The rows of a group lie close to one hidden flat surface of 8 dimensions, which passes through zero. Surfaces can cross.
In the rows, zero is written as 128.
Some rows, each with its group after it:
[117 150 124 121 121 176 150 144 169 117 122  99 120 125 124 115]
q_136
[142 145  93 136 135 131 140  99 112 134 132 128 121 126 125 134]
q_622
[160 159 129  74 165 199 112  79 213 106 140 139 139  67 149 160]
q_136
[121 156  86 110  75 121 127  84 170 113 120 137  92  82 111  90]
q_915
[107 117 163 124 202 141 153 162  27 144 101 133  75 114 125  93]
q_785
[128 119  98 153 132 115 150 114 137 100 111 117 166 148 126 136]
q_622
[131 123 119 116 143 127 136 137 117 137 128 106 154 143 128 156]
q_915
[147 131 111 192 166  93 135 148  92 126 105  99 100 138 130 127]
q_136
[150 112 148 147 119 118 155  73 185 137 165 148  96 125 116 136]
q_622
[137 129 150 166  94  94 129 105 168  48 155 141 135 160 150 104]
q_785
[128 115  98  72  79 111 104 157 153 215  82 124 167  90  76 157]
q_915
[ 90  82 126 141 101  84  64 190 162 179 101 137  94  82  97  79]
q_915
[109 109 120 125 116 117  96 111 169 110 147 164 131 104 129  95]
q_136
[108 130 147 117 109 124 120 120 118 159 105 143 124 104 129 124]
q_915
[155 136 106  98 111 143 101 146 117 153 125 179 143 123 107 103]
q_622
[149 147 165 128 118 125  90 152 105 146  93 145 148 120 154 152]
q_854
[118 147 176 148 144 113 110 175  71 160  74 116  65  81 138 123]
q_854
[145 115 144 149 135 119 117 160 132 101 171 148  95 162 126  81]
q_915
[116 152 107 108 161 162 109 125 130 118 118  89 112  84 147 147]
q_915
[ 85 128 181 150  96 138 129 202 136 142 120 101  51 125 111  63]
q_136
[ 74 126  91 103 150 147 118 100 124  98 129  93 111  92 143 120]
q_785
[151 135 150 152 155 109 163 169  63 173  91  96  88 139 104 142]
q_854
[124 105 167 120 121 102  99 135 158 140  87 125 164  97 137 162]
q_854
[145 145  55 148 136 128 182  77 126 149  98  76 196 159 113 212]
q_785
[105 118 126 165 152 119 121 124 168 101 141  81  78 105 144 118]
q_622
[116 152 131 145 152 137 138 137  75 112 120 113  95 128 151 120]
q_915
[108 127 148 117 130 137 154  82 157 109 152 103 119 121 141 153]
q_622
[138 124 123 162 141 107 130 139 128 132 122 119 107 133 126 123]
q_854
[101 188 172  54 100 182 123 123  25 121  64 212 169  98 168  96]
q_622
[131 124 118 127 113 129 122 117 154 146 129 130 142 125 125 139]
q_785
[185 179 100 171 171 169 126 166 119 129  96 120 117 116 129 120]
q_136
[147 148 140  99 155 189 165  71 172 117 157 146  96  96 134 130]
q_854
[ 88 109  80 152 140 109 127 119 130  56 175  87 112 157 146  89]
q_915
[ 75 114  99 111 114 107 130 157  71 115 122  70 157 165 122 134]
q_622
[152 176 157  75 136 211 119 164 144 140 119 126 118 100 135 133]
q_136
[158 198 109 114 105 181 117  73 174 112 123 108 148  92 164 192]
q_785
[112 117 103 165 115  97 173  96 118 127 138 107 120 159 119 137]
q_622
[ 65  35  83  73 150 109 136 142 126 141 157 111 157 139  84 107]
q_785
[135  90 131  82 109 123 120 161 129 152 169 133 193 187 106 154]
q_915
[ 97 107 140  47 108 148  90  97 195 122 149 139 165  85 133 143]
q_854
[114 112 125 120 113 119 163 106 120 131 136 125 143 149 113 134]
q_854
[164 159 115 114 153 152 119 154 102 134 123 103 147 138 136 163]
q_854
[118 144 125  81  76 132 196 105  20 193 102 139 201 194 109 191]
q_785
[108 122 132 128 122 124 136 122 126 109 129 113 136 134 132 135]
q_622
[118 159 174  85 116 162 132  93  91 135 121 179 119  99 154 135]
q_136
[135 140 159 138 104 135 106 152 105 139 134 190  99 129 132  80]
q_854
[111 148 129 148 162 120 157 128  72  52 124  89 103 149 158 114]
q_785
[172  84 164  85 177 149 122 144 180 141 151 160 146 116 106 128]
q_785
[132 140 141  61 124 148 112 115  77 154 134 153 142 121 139 155]
q_136
[158 188  71 134 154 173 134  84  86 100  94 170 170 111 162 136]
q_136

New rows. What belongs after each?
[ 64 111 173 135 135 103 126 107 144 131  81 111  76  50 139 118]
q_854
[116 122 131 181 113 115 107 162 114 130 144 171  67 137 127  46]
q_854
[162 191 159 121 165 170 130 130  86 166  63 119 101  73 148 177]
q_915
[128 107 124 164 165 126 117 128 148 110 130 105 121 127 139 126]
q_915
[175 147 143 142 159 131 139 134 111 139 116 121 119 126 127 158]
q_136
[116 109 135 129 155 113 142 145  88 115 131 119 115 138 129 105]
q_785
[187 116  70 141 143 139  93 203 145 141 186 121 127 180  95 101]
q_854
[164 166 153 209 121 114 106 153 135 130 103 145  69 114 147 105]
q_785
[145 118 101 148 101  86 135 147 137 145 128 135 140 165  95 117]
q_915
[133 146 151 130 140 158 166  95 129 128 143 154  91 119 130 108]
q_854
[143 137 151 115 147 130 128 120 136 132 102 115 135 104 135 163]
q_854
[121 106 115 144 133  85  86 112 113 129 135 176 111 104 143 100]
q_136
[182 143  95 101 110 127 146 118 153 143 124 114 168 154  92 168]
q_915
[132 120 119  73  71 150 116 110 148 125 180 187 190 178 125 117]
q_854
[110 115  90 131 116  99  87 186  82 135 131  93 149 159 118 125]
q_854
[154 170  58  91 169 164 143 105 125  96 139  49 141 123 128 181]
q_915
[ 72 163  84  87 150 160  60 113 130  67 112  55 144  52 187 170]
q_854
[131 125 170  96 166 154 176 140  92 184 112  98  57  92  95 137]
q_854
[184 128 122 149 106 101 113 163 170 179 101 149 128 126  78 117]
q_915
[ 98 144 142  67 114 154 145 144  48 114  93 129 206 150 139 144]
q_622
[103 107 136 159  87 109 105  66 218  70 142 186 159 118 153  92]
q_854
[143 123  81 131 126 118 118 136 128 130 128 152 179 150 117 117]
q_136
[ 99 139 118  72 117 134 140  62  74 118 134 145 169 124 151 166]
q_136
[162  99 163  95 138 121 181 164 113 202 117 111 130 156  64 160]
q_854
[126 107 149 127 132 121 153 110 156 138 124 133 107 112 113 125]
q_854
[141 109 108 163 127 124 130 153 200 115 131 116 133 146 111 101]
q_136
[110 144  80 102 163 147 112 164  91  98 106  54 151 121 142 146]
q_622
[194 131  60 159 202 126  94  79 193  90 123 142 165  88 151 157]
q_136
[103 120  82 106 109 146  90 106 184  83 179 141 133 122 136  89]
q_854
[161 111 176 165 150 113 134 160 125 164 112 174  93 127 111 101]
q_785
[156 125 153 100 162 138 200 127  92 178 113  90 109 134  87 174]
q_854
[125 199 138 129  71 129 152  93  84 144  78 169  58  71 122  90]
q_915
[152 139 149 113 125 134 112 134 155 163 101 155 126  92 121 142]
q_915
[121 142 150 122 133 121 152 131  60 142 117 100 108 141 135 156]
q_136
[112 126 103  35  86 151 150  89 124 104 181 129 200 182 112 156]
q_915
[144 103 186  71 120 128 149 138  98 126 148 177 160 172 115 119]
q_785
[151 144 135 112 114 139 161  79 142 121 128 143 164 141 126 160]
q_915
[100 154  99 107 136 132 115 140  28 138 116 113 121 120 146 137]
q_136
[134 172  64 104 119 204 170 142 157 105 117  78 199 166 114 141]
q_136
[193 154  75 177 150 133 148 122 135  96 143 112 174 186 130 154]
q_854
[149 110 128 134 187 140 157 124 121 150 115 130 127 118 114 140]
q_785
[131 155 167 113 113 128 134 161  47 111 129 132 109 161 147 114]
q_785
[145 136 124 173 187 142 151 100 144  75 140  99 125 139 160 150]
q_915
[131 116 159 101 125 143 170 126 123 165 135 146 102 134  99 116]
q_854
[119  80 185 123 115  78 130 154 137 156 150 101  97 153 108 144]
q_136
[162 108 141 145 119 113  95 152 148 152 127 191 143 132 120 100]
q_136
[119 132 137 135 146 129 143  70 157  92 124 121 113 100 156 143]
q_136
[ 57 117 134 100 118 108  95 142 103 135 101  89 110  78 144 130]
q_854
[149 135  91  93 158 156  66 178 148 150 142 111 103  89 114 119]
q_622
[107 125 128 121 141 130 130 151 113 107 117  90 156 143 135 148]
q_622
[160 150 149  81 167 177 130 138 102 140 123 126 127 111 136 153]
q_785
[133 125 149 163 145 118 130 145 135 111 111 130 123 125 136 117]
q_622
[148 134  36  97 114 129  98 137 115 170 149 155 134 128  88 106]
q_622
[168 147  85 123 137 142  89 163 119 174 138 159  84 101 108 103]
q_622
[111 135 240 130 102 124 207  77  89 139 135 120 110 170 152 188]
q_622
[ 30 100  81  64 110 135  87 124 138  79 145  90 153 105 142 105]
q_622
[ 97 128 125 157 128  98 110 145  94 121  87  98 118 107 141 132]
q_854
[ 72  97 135 157 113 103  74 170 126 148 116 136  71  89 131  61]
q_915
[102 138 115 197 152 112  99 119 145  82 110 111  81  77 165  96]
q_854
[ 88 159 137 145 116 125 161  57 108  83  95 127 138 113 172 147]
q_854
[ 57  92 133 161  90  69 112 117 138 109 113 129 120 113 133  87]
q_854
[ 96 146 111 133 135 135 163  80  98 102 117 102 144 127 154 158]
q_915
[106 165 114 126 162 152 126 163  53 117 100  69  96 109 153 135]
q_622
[122 128 158  97  91 117 156  93 122  82 152 151 167 168 141 132]
q_785
[164 140 116 121 156 148 148 108 148 143 144 104 127 130 120 174]
q_622
[ 79  88 133 133  97  91 159 106  97 111 139 147 143 162 122 101]
q_785
[143 145 164 107 128 153 131 125 119 117 145 153 118 126 141 120]
q_915
[ 97 106 187 114 111 125  93 170 160  88 104 158 165 116 150  88]
q_622
[150 145 159 116 183 150  75 148 138 137 132 116  54  55 149 134]
q_136
[133 101 211 175 157 131 131 117 151 138 117 181 129 117 167 128]
q_915
[167 116 117 161 186  97  61 205  96 157 127  96  69  99 124 122]
q_136
[ 95 108 198  93 104 124 148 123 130 110 128 124 167 153 141 153]
q_622
[ 63 198 105  80  60 156 126 114  29 150 114 100 129 125 155 158]
q_785
[ 92  72 108 122 116 113 101 108 223 121 139 129 153  99 112 120]
q_915
[119  68 132 143 126  86 198  91 184 141 134 110 142 153  78 143]
q_854
